There are 4 nested groupings, the coarsest first. Each group lies inside one group of the grouping before and may be the whole of it. The rows also spread widely along 17 directions, which tell nothing about the answers.
Known rows, each followed by its group in each grouping:
[-14  -9  -5  26 -30   1  -1  26  23 -16   6   5  29 -20   2  32  -9 -22
 -11  10  10   6  -8  12 -10 -24  15  18  -6  15   8 -30  -8 -21   5  41] : k960 k149 Vobem k232
[  9  -4 -20   4 -42   3  -6  30   9  -8 -36 -36  23 -49   0  20   0  18
   8  39  -7  11 -10 -19  23 -27  21   4 -19  31  16   6  52 -30   3  45] : k960 k41 beda k511
[ 15 -21 -21  33 -11  13   3 -20  53 -14  63  30  -2  46  23  32  13  -3
  -5  10  34  -7  55  53  -9 -31 -39  18 -24 -10  44 -16 -43 -17 -14  30] : k960 k234 naruf k547
[ -5  18  13  42 -22 -64 -22  34  12 -63   9  26 -22  12 -23 -32 -49 -12
 -15 -39  26 -26 -67  59  11  30  13 -21  29 -22  -5   8   5  -5  13  18] : k960 k234 naruf k719
[-55 -17 -15 -12 -17  11  15   2  19   9  22  10  28 -19  18  15  -7 -16
  -3  -8  13 -20 -10 -10   9   7  63  -2   3  33 -19  -4 -42   3   9   1] : k960 k41 beda k35
[ -9  -7 -11 -20 -22  44   3  21  -7  -6   1   9   5 -19   9   5  11 -21
   2   9  30  17   2 -15 -36 -14  -6  -3  -4  25   6 -18   4  -2 -13   4] : k645 k277 zuk k424
[ 15 -38  45  29 -12  20  -7   5  -3 -49 -44 -14  -3  24 -36  -6 -15 -22
  12  11  20  -6  -2  25 -25  22 -10 -69 -14 -27 -21   5  -5   4 -29  10] : k645 k94 Fon k543
[ 13   4 -12  58  -3 -51 -18  -7 -13 -27 -22   4 -26 -13   6  16 -32   4
 -26   1  25 -24 -18  -2  28  23  47  -6 -10  38  25  15  24  -2  14  17] : k960 k149 nul k328
[ 17 -17   6   9 -12  15 -17 -19  10 -40  20  27  -1  36  19 -19 -19  -9
  -9 -21  31 -12  41  21 -14 -11 -30  -4  -2 -16 -14   5 -47  19  -3  -8] : k960 k234 vimez k440
[-18   1  48  16   8  -8  20  54  19 -40 -13 -44  -8 -30 -38   7 -36  -2
   3  19 -20  26 -20  10  41   3  12 -12 -35 -11 -12  32  27  -7  -3 -29] : k645 k277 Pipur k438
[-10   2   8  16  14 -19  35  -1 -53  28 -52  36  -8   3 -16 -32  33  12
 -44   8  25   7 -43 -30  32  -8   0 -20  26 -15 -11  31  24  15   8  10] : k645 k277 Pipur k415
[-27  -5  39 -16 -11 -13  12  28  -6   5  -9  -3   4 -31   1 -13 -28 -19
 -14  -7  -4   5   1 -26  15   0  15  -5  10 -18 -35  15 -23  17   6 -25] : k960 k149 nul k362
[ 27  14  12 -13 -35  -6 -46  30   3 -28   4   0 -18 -35  48   1 -30 -54
  -1 -14  -1  10  19 -16 -35 -29 -11  21  28 -34   2 -29 -21   2  -4  33] : k645 k277 lazug k57
[ 21  17 -17  12   9 -19  -9  10  10 -15  -2 -12 -50 -39  43   9 -28 -17
 -29 -11 -24  15   2 -31  23  -8  27   0  16 -14   9  34  -9   0 -10  -5] : k645 k660 Numi k544
[ 28  -8  -6  34  23  10  14 -15 -39 -16 -31 -10 -12  -7  -5  -2  46  -2
 -13 -15 -13  17 -45  -8   1 -21  12 -23  17  32 -33  24   0  20 -32  21] : k960 k966 paka k123
[-26 -24  -7   4 -24  28  13 -39 -10  15   7  26 -22  24   9  19  -3 -19
  -2   7  45  -8  51  17 -55  21   1 -14  -9  22 -10 -27 -35  17  -3  -6] : k960 k966 paka k917
[-50  15  20 -56 -30  11   5 -27 -10 -11  17 -15 -12   2  35  12   4 -17
  35   6   1 -28   7  22 -24  20  40   3  -2   3 -31 -19 -40  26  14   4] : k645 k660 Nad k140
[-30  16  17 -19 -19  -9  15  48  -5  18  -5  37  44   6 -17 -11  26 -10
 -21  11   9  28  -5   0 -15 -26 -16  13  24 -43  25 -50  10   3  25  18] : k645 k660 gobog k746
[-11 -26  36  14 -39 -11   2  41 -13  20 -79  -1  30   5 -54 -21 -17   3
 -10  31   4  38  24  -6 -16   4 -10 -42  18 -49  -9 -30  39  10   1  17] : k645 k660 gobog k446
[-63  13  14 -48 -13 -13  28  21  -2  44  20 -11 -25 -32   2   9  -2  -8
  11  -4  -7   9  -1 -14  -4  29  44  -2  14  11  -8  -7  -8  24   2 -37] : k960 k149 lufi k433
[-18 -24  -8   4  -7  11  -1  16  48 -42  22   5  15  15   8 -17 -24  10
   9   3  28 -31 -24  16  69  -5  20 -18 -14  -1  -2  48 -15 -31  -7  16] : k645 k660 gobog k746
[ 48  12  15  43  21 -15  -3   9 -25 -15 -23 -39 -20  -6 -11  29  35   4
  -2  10 -48  66  16  14 -24 -44 -20  20   1   3   2 -21  24  38 -26  16] : k645 k277 zuk k424
[-13  -3  10  20  32  11  38  17  15 -19  -5 -19  66  -3 -25  31  45   6
 -22  16 -37  21 -14   1  25 -29  35  -3 -32   5   9  -8  -9   6  10  -2] : k960 k41 beda k35
[ -7 -25 -15  -8  -7   7  36  29  -1  41 -19  10  64 -50   6   1  32  -6
 -54 -18 -15  40  -3 -45  -7 -36  22 -22  22   5 -24   1 -37  31 -10 -16] : k960 k234 naruf k719
[  1 -65  -3  21 -35  -6   1  86  29  33  29   8  24 -36 -40 -13  -2   0
  18 -23  38  35 -29 -11  16 -15 -11 -46  21  48   0  22  11  -9 -60 -11] : k960 k41 beda k511
[-39  19   6 -13 -17 -28   7  -1 -16  -2 -17 -14 -50 -29  -4   7 -49  -6
  -9  -1   9 -10  11  -8 -18  69  62 -32  -9  24  -2   6  11  27  23 -52] : k960 k41 beda k511
[ 26   0 -14 -19   6   9 -25 -18 -13 -25 -31 -12  15 -11  34 -14   0  10
 -14  -3  -1 -18  23 -47  25  -3  33 -13 -10  12   8  21  -1  20   8  -8] : k960 k149 lufi k433
[  5   0  20  21   4 -28  25  -3 -16 -20   0  12 -14   7 -21   3  -3   1
 -36 -10  24  -2   0  26 -17  33   3 -45 -19   3   0  19 -19  32   8 -47] : k960 k149 nul k362
[ 23   1  30  29  31 -65 -13  50  19  -3  27 -29  13   2 -34  27  41  -6
  15 -24 -42  23 -21  30   3  11  36 -34  12  -4  49 -34   5  31 -31  -7] : k960 k149 nul k328
[ 36  -6  14  55  55   3 -21  10  10 -37 -15   5   8  41 -21  13   7 -22
 -30 -11 -19  38  47  -1 -22  -3   4 -16  -8 -27  42 -41  -5  32 -14 -20] : k645 k277 Pipur k415
[-58  -9  31  -3  24  14 -14   2  17 -16  10  12  19  39  -5 -13 -19 -25
  20  -8   9 -27  18 -10  25  25  50   9  -2  -7   8 -35 -18   9   9  -4] : k960 k234 naruf k547
[ 34 -13  21  -2  30   4   7   4 -22   4 -13   4  32  -2  12 -22  33   1
 -31 -17 -25  29  30 -45  18 -49 -20  -5  10 -23 -18  23 -33  45  -9 -27] : k960 k41 beda k511
[-16   2  -3   4   5  20 -15  25  19 -28 -49 -38  -7  -9 -27 -15 -46  13
  10  14 -28  23  13 -21  33  11  39  -4  -3   4  -6   7  53 -10  -1  -6] : k960 k966 paka k123
[-38   6  15 -14   8  17  -5  28  42 -50  43 -17  18  10   0  -4 -12 -22
  21 -30 -31  10 -29  41   7 -13  33  18  17  -9 -42 -11 -45  17 -10  -2] : k645 k277 Pipur k415
[ 21 -13  21  29 -31 -57 -18  30 -41   3 -27 -11 -13 -40 -11   2  -5  -1
   8   1  23   8 -26  -2  -3   8  13 -25   6  35   1   3  32  25 -11  11] : k645 k277 zuk k424
[-34  27  14 -46 -30 -13   7  26 -20   2 -49 -45  -9 -43 -14 -14  -1  14
  24  19 -24   1 -38 -15  13  23  47 -16   9   4 -11   0  57   4  10  10] : k960 k234 naruf k719
[ -8 -32  48  40  23  16  14   5 -23 -18 -44   6 -24  12 -23 -29 -51  -7
 -22   6  19  22  30 -36  37   3 -14 -19 -16 -13 -41  49  -2  16 -10 -43] : k645 k660 Nad k140
[-14 -14  29  11 -21  -6  -7  36 -16   4 -16  -8  19  17 -52 -21  17  11
  34   1  -3  33 -15  22 -11 -16 -12  -1  25  11 -22 -30  34  21 -17  21] : k960 k41 beda k511
[-19  -9  12  49  57  11  23 -40 -13 -22 -12  24 -16  80 -29 -14   5  19
 -23  -1  11  10  24  23  20  13  10  -8  -8  -4 -11   9 -13  36   0 -24] : k645 k660 gobog k746
[ -3 -34 -33  32   9  42  -9  19  63 -34  13  10  37  31  -3 -10 -26   2
 -15 -20  -9  32  16  12  22 -36  10   2  18  -6 -22   6 -35  -4 -27   9] : k645 k660 Nad k140
[-12   2 -17  30 -10 -11  13   1  23   3 -29   1   7  30 -29  11  -9  36
 -21  39   1  27  34  32  12  -7   3   8 -12 -18  24 -15  35  -1  19  15] : k645 k277 Pipur k415
[-27 -10  31 -45 -60 -23  28   8 -43  35 -20 -21 -10 -62   5   5   9 -15
   9   0   6  -2 -14  -8 -41  23  24 -48  13  15 -55  10 -24  39  -1 -18] : k960 k41 beda k35
[  0 -10 -23  -8  -7  -6   5  11 -10   6  -2 -30   3 -28  -6  -2   6  32
   6 -16 -13  39  -4   4  -4  -2  34 -15   8  64 -30  18   5  54 -23 -37] : k645 k277 zuk k424

New rows, each followed by its group in each grouping:
[-18 -44 -17  -1 -12  22  31  12  18  49  35  42  11  24 -17 -15  20  13
 -12 -19  38  33  33  10 -18 -13 -32 -23  21  11  -7   2 -33  25 -35 -33] : k960 k234 vimez k440
[ 42   7 -43 -30  -6  16 -26  22  26 -49  -1  -9  17  15  -2 -31  35  17
   5 -27  -7   6 -38  26 -10  -1  10 -56  28  -7  16   9  11  12 -29   8] : k645 k277 Pipur k415
[ 15 -19 -39  13 -11  14   3 -21   9  20  26   3 -65  28   6  -1  13  19
  13 -16  13  38  25  38 -32  -9 -24 -11  34  25 -21  12 -13  32 -55   0] : k645 k277 Pipur k415
[-35   0 -42 -11   0  10 -11  32  46  -7  45  26   0   5  11 -38 -39  10
 -10 -47   8  16  -6  -4  31 -10  23  26  40  21 -10  12 -14   8 -10 -24] : k960 k234 naruf k719
[-10  -1  15 -48  -9  26  -1   6   2 -13  21  -3 -35  37  -9 -32  17  17
  48  12  33  -9   3  22  10  13 -29 -22  -7  -4  12  19  23   3 -22 -13] : k645 k277 Pipur k415
[-14 -34 -38  25  -3  18  20  14  51  21   2  -2  48  16 -24   3  13  28
 -19  -9 -25  48  17  23   7 -33  17  -6  26   5 -20  -9 -20  16 -29  10] : k960 k234 naruf k547
[ -3  -9  53  -4 -35 -40  16  48 -43  22 -20 -29   4 -67 -18  10  32 -25
  16  -9 -14  22 -55  -6 -22  -7  10 -30  23  10 -33  -8   5  24 -24  15] : k960 k234 vimez k440
[ 10  35  34 -25 -14  -2 -11  -1  -6 -51 -15  -3 -13  40  -3 -26  -6  -2
   2   5 -18  12  24  42 -25  -8 -36   1  11 -76 -11 -17  -4  22  20   4] : k645 k660 Nad k140
[  2  18  18 -40 -11  -8  -8  39 -10 -30 -18   1  -7  21 -42 -67   1  25
  13 -18  12   5 -29  16   4  28 -20 -48  20 -26   7  14  47  19  -4 -31] : k960 k234 naruf k719
[ 18 -21  -6  38  33  35  19  -9  56 -34  57  -3 -21  52  -7  32  28   0
   9   7   7   9  28  52   7 -17 -28 -12 -37  -3  38  10 -26 -18 -44   3] : k960 k234 naruf k547
[-20  -2  42 -25   0  -6   0  27  -1   0  -7  -2  -8 -16   0 -16 -30 -24
  -6  -7   0   5  25 -31   5  15   7 -17   2 -28  -6   3 -13  17   3 -40] : k960 k149 Vobem k232
[  6  13 -10  13 -21 -23   3   9  24 -54 -32 -17  18  17 -34 -16 -32  43
 -26  12  -8  14   3  57  10  13   9 -26 -17 -23  -7  17  22  17  29 -16] : k645 k277 Pipur k415
[-48  22  17  -4  32  15  37   9   0   7 -21 -24 -12 -13 -14  18   7 -14
 -16   8 -46  31  -2 -18   1   6  46   8   1 -12  -9 -17   6  15   2 -16] : k960 k234 naruf k719
[ 54  -8 -46  19 -32 -14 -24  -1 -11 -11  -9  30 -34  15   0 -31   8  21
 -17 -24  49   5  -4  18 -31   7 -32 -46  30  18  25  12  25  11 -29  11] : k960 k234 naruf k719
[  7 -17  29  31   1  -3 -10  40   5 -34   2  -1  -5   9 -36 -32 -32  -3
  -1 -30   3  36   0  16   1  -9 -26  -7  12   1 -29   8   1  24 -25 -26] : k960 k234 naruf k719
[ 27 -32   4  -9   5  19  19   1   3  27 -33 -18  38  14 -11   2  54  29
   1  33 -12  31  40 -11  11 -34 -18 -35 -12 -22  11   8   7  21 -27   5] : k645 k277 zuk k424
[ -2   1  42  39  21 -19  -7  44  15 -13   9 -47 -20 -23 -24  40 -11 -33
  17  -8 -58  52  14   5 -16  -8  24  11   2  -1  -2 -33   1  20 -28  -9] : k960 k41 beda k511
[ 31 -30  31   0 -30   0  -1  -5 -14 -19  20  11 -26  33 -12 -23  15   6
  25  -5  53 -10  18  43 -25   5 -66 -45 -13  -2  -4  20 -13  20 -33 -11] : k960 k234 naruf k719
[  8   4  15  16  21 -18   8  27   0 -43 -35  -9  48 -31  -9  17   8 -33
 -48 -11 -20  -1 -33 -11 -12  21  63 -61 -12 -21  11  -9 -22  21  13 -19] : k645 k277 zuk k424
[ -4  -9 -22 -21  -1   1 -19  23  54  -8  49  41  15  35   7 -16  -3 -13
  -6 -27  30 -19  26   8  -4  21  12 -39  14 -29  56 -15 -29  -2  -4 -21] : k960 k41 beda k511
[  9 -21  37  12   6 -20   2  15  12 -14  20  12  35  -6  18  17  -7 -32
 -30 -10   2   3  43  -7  -1  -6   7 -21 -22 -33  12  -6 -65  29   8 -35] : k645 k660 Numi k544
[  6 -10  20  37 -15 -29   3  50 -31  14  -6  -8  28 -24 -37  22  54  10
  26  28  15  20 -45  -4  19 -34  -4  13 -12  54  40 -26  64 -12 -10  48] : k960 k41 beda k35
[ 35 -17  45  36  -6 -62 -10 -18 -36 -12   0 -19 -13  -4  15  27  27 -14
  11 -10  -3 -12  -1  29 -12   6  17 -36  -4   6 -11   1 -38  48 -17  13] : k645 k660 Nad k140
[-41   0 -21   2  -6  32  30  10  36  14   5  22 -35   7   3   4 -38   0
 -23  30  23  23  33  -5  17 -10 -11  22  -5 -22  10  15   8 -29   2  -5] : k645 k277 zuk k424
[ -1   4  26 -37  22  53  19   4  13 -28 -19  -5   8  49 -17 -33  59   0
  29  28 -10 -16 -29   6  39 -25 -30 -27   2 -71   8  19  21 -39 -19  45] : k960 k966 paka k123
[-55  -2 -17  -3  18  32  17 -18  -3   8 -24  -7 -23  -6  13   7   1 -27
   0  -3  -6  -9 -38 -22   4  22  85 -16  28  20 -37   0 -16   4 -17  23] : k645 k277 lazug k57
[ 48  -3 -18  22 -27 -13 -32  31  19 -17 -12 -30 -31  -7 -22   3  -6   4
  10 -19 -23  50  17  32 -53   2 -12 -35  32   0  11 -25  27  20 -47  10] : k960 k234 naruf k547
[-13  10  50 -20  -9 -39  24  -3 -56  -5 -59 -10  22  12 -39 -39  40  32
   5  18   7 -25 -46  11  28  22  11 -47  -4 -20 -16  19  36  30  22   4] : k960 k234 naruf k719
[ 15 -15  39   0  22 -10  25  19  -6   8 -17 -21  14 -17  -4  13  44  -5
  -6  23 -12   7  -4 -22  35 -16   2 -37 -23 -28  18  25  -1   6 -16  -3] : k645 k277 Pipur k415
[  1  -8   6 -50  43  -2  17  15 -39  70  11  29  34  -9  32 -22  89 -11
 -21 -35 -15  29   7 -76   4 -30  18 -20  50  -9  12 -11 -43  65 -25 -33] : k645 k660 gobog k746
[ -4 -25  18  28 -24 -53 -41  -2  22   5   2 -29 -17  17  -9  12 -51  26
  40   8   0  -3  73  26  19  27  30   3 -12  17  18 -21  16  29  -3  -6] : k960 k234 vimez k440
[ 54  26 -46 -11 -28   3  -7  10  -8 -26 -22 -15 -15 -31  13 -12  17  20
 -30 -16 -18  40  -7   7 -38 -24 -20 -17  25   7   0  11  20  21 -15   3] : k960 k234 naruf k547
[ -4 -59  25  35  18  13 -10   1  23 -35  22  -8  33  35 -23   2  -2   4
  31  -2  30 -28  14  10  42  12  26 -37 -44  41   3  20 -23   6 -24 -15] : k960 k41 beda k35
[-21   8  -9 -32 -46  68  -5  -8 -21 -32 -43   7  -5  13  -4 -30 -23  21
  13  47  49  -4  23 -16  -1 -14 -34  30 -26  19  -9   1  56 -26  24  23] : k960 k149 lufi k433
[-39  24  10 -48 -15  62  -7   4 -11 -49 -34 -17  11  -4   5 -23  -6 -26
  16   1 -13  -6 -23 -15 -26   2  30   7  10  -6 -38 -28   7   1  10  19] : k960 k234 naruf k719
[-17  20  -5  13 -32 -46   4  39   9  27  18  10   5 -25  -7  29  -1  -8
 -18   2 -13  39  17  17 -32 -16   6  30  20  -5  28 -53   8  13  20   9] : k960 k41 beda k35
[-31  -8  19 -22 -26 -42 -13  40 -15  66  15 -14 -54 -30  -7   4  14 -15
  56 -11   9   6 -21 -16  -8  34  36 -22  46  29  17 -23  31  15 -43  10] : k960 k149 lufi k433
[-32  -7  36 -37 -47 -10  -1  41 -19  25 -40   1   4 -18 -28 -31  -9 -12
  19  10  12   4  -9 -11 -14  17  -1 -32  30 -32 -17 -19  30   0   3  10] : k960 k966 paka k917
[ 23  12  13 -21 -55 -48  10  20  -4 -17  10 -32 -31 -33   2  11  13  21
  21  19   9  -6 -28  50  -3  14 -13 -45 -17  -3  13  33  19   3  -6   3] : k645 k660 Numi k544
[  0 -15 -42   3 -49  30  -3  -2  21 -23 -12   0  28 -34  29  24 -33 -11
 -32   4  11  19  32   8 -46 -19  19   1  -6  22 -27 -13 -36  10   7   7] : k645 k277 zuk k424
[-47   1 -28 -11 -51  -3   6  21  29   9   1 -10  10 -55  20  27 -33 -22
 -11  -3 -12   4 -14  -1 -19   3  65   3  23  17 -29 -16 -23  -6  11  22] : k960 k41 beda k511
[-32   1   8 -48  -7  44  31  32  20 -19  -4 -26  54 -42   7   7  21 -13
  -5  12 -22   0 -34 -26  21 -23  34  -8 -15   1 -23  14 -17 -15   3   0] : k960 k149 nul k362
[ 18  22 -45  -8 -23 -33 -10  11  11 -30   3  -8  23  -8   7  -5  20  34
  -9 -13  -9   4 -42  44   1  -9  31 -13  19  17   8   3  12  21   8  19] : k645 k277 zuk k424
[ 23  28 -31  19  18 -14  47 -10 -37 -16  -1  31  23  -6  -4  24  84  12
 -62   0  23  -2 -59  13 -17  -8   9 -27 -19  30  44   5   3  12  19   2] : k960 k149 lufi k433
[  8   6  22  -1 -12 -22  13  -1 -59  43 -30  -5 -14  -2 -22  10  54   7
   2  10  -2  37  16  -3 -50  -1 -11 -11  16  13   6 -40  26  50 -11   0] : k960 k149 lufi k433
[-17  39   7  -7  -4 -20  -6  28 -34 -22  25  21 -44 -25  26 -17   1 -24
   2 -20  16  -2 -67 -11  16 -12   8  34  29  18   1   9  13  -3   6  16] : k645 k660 Numi k544
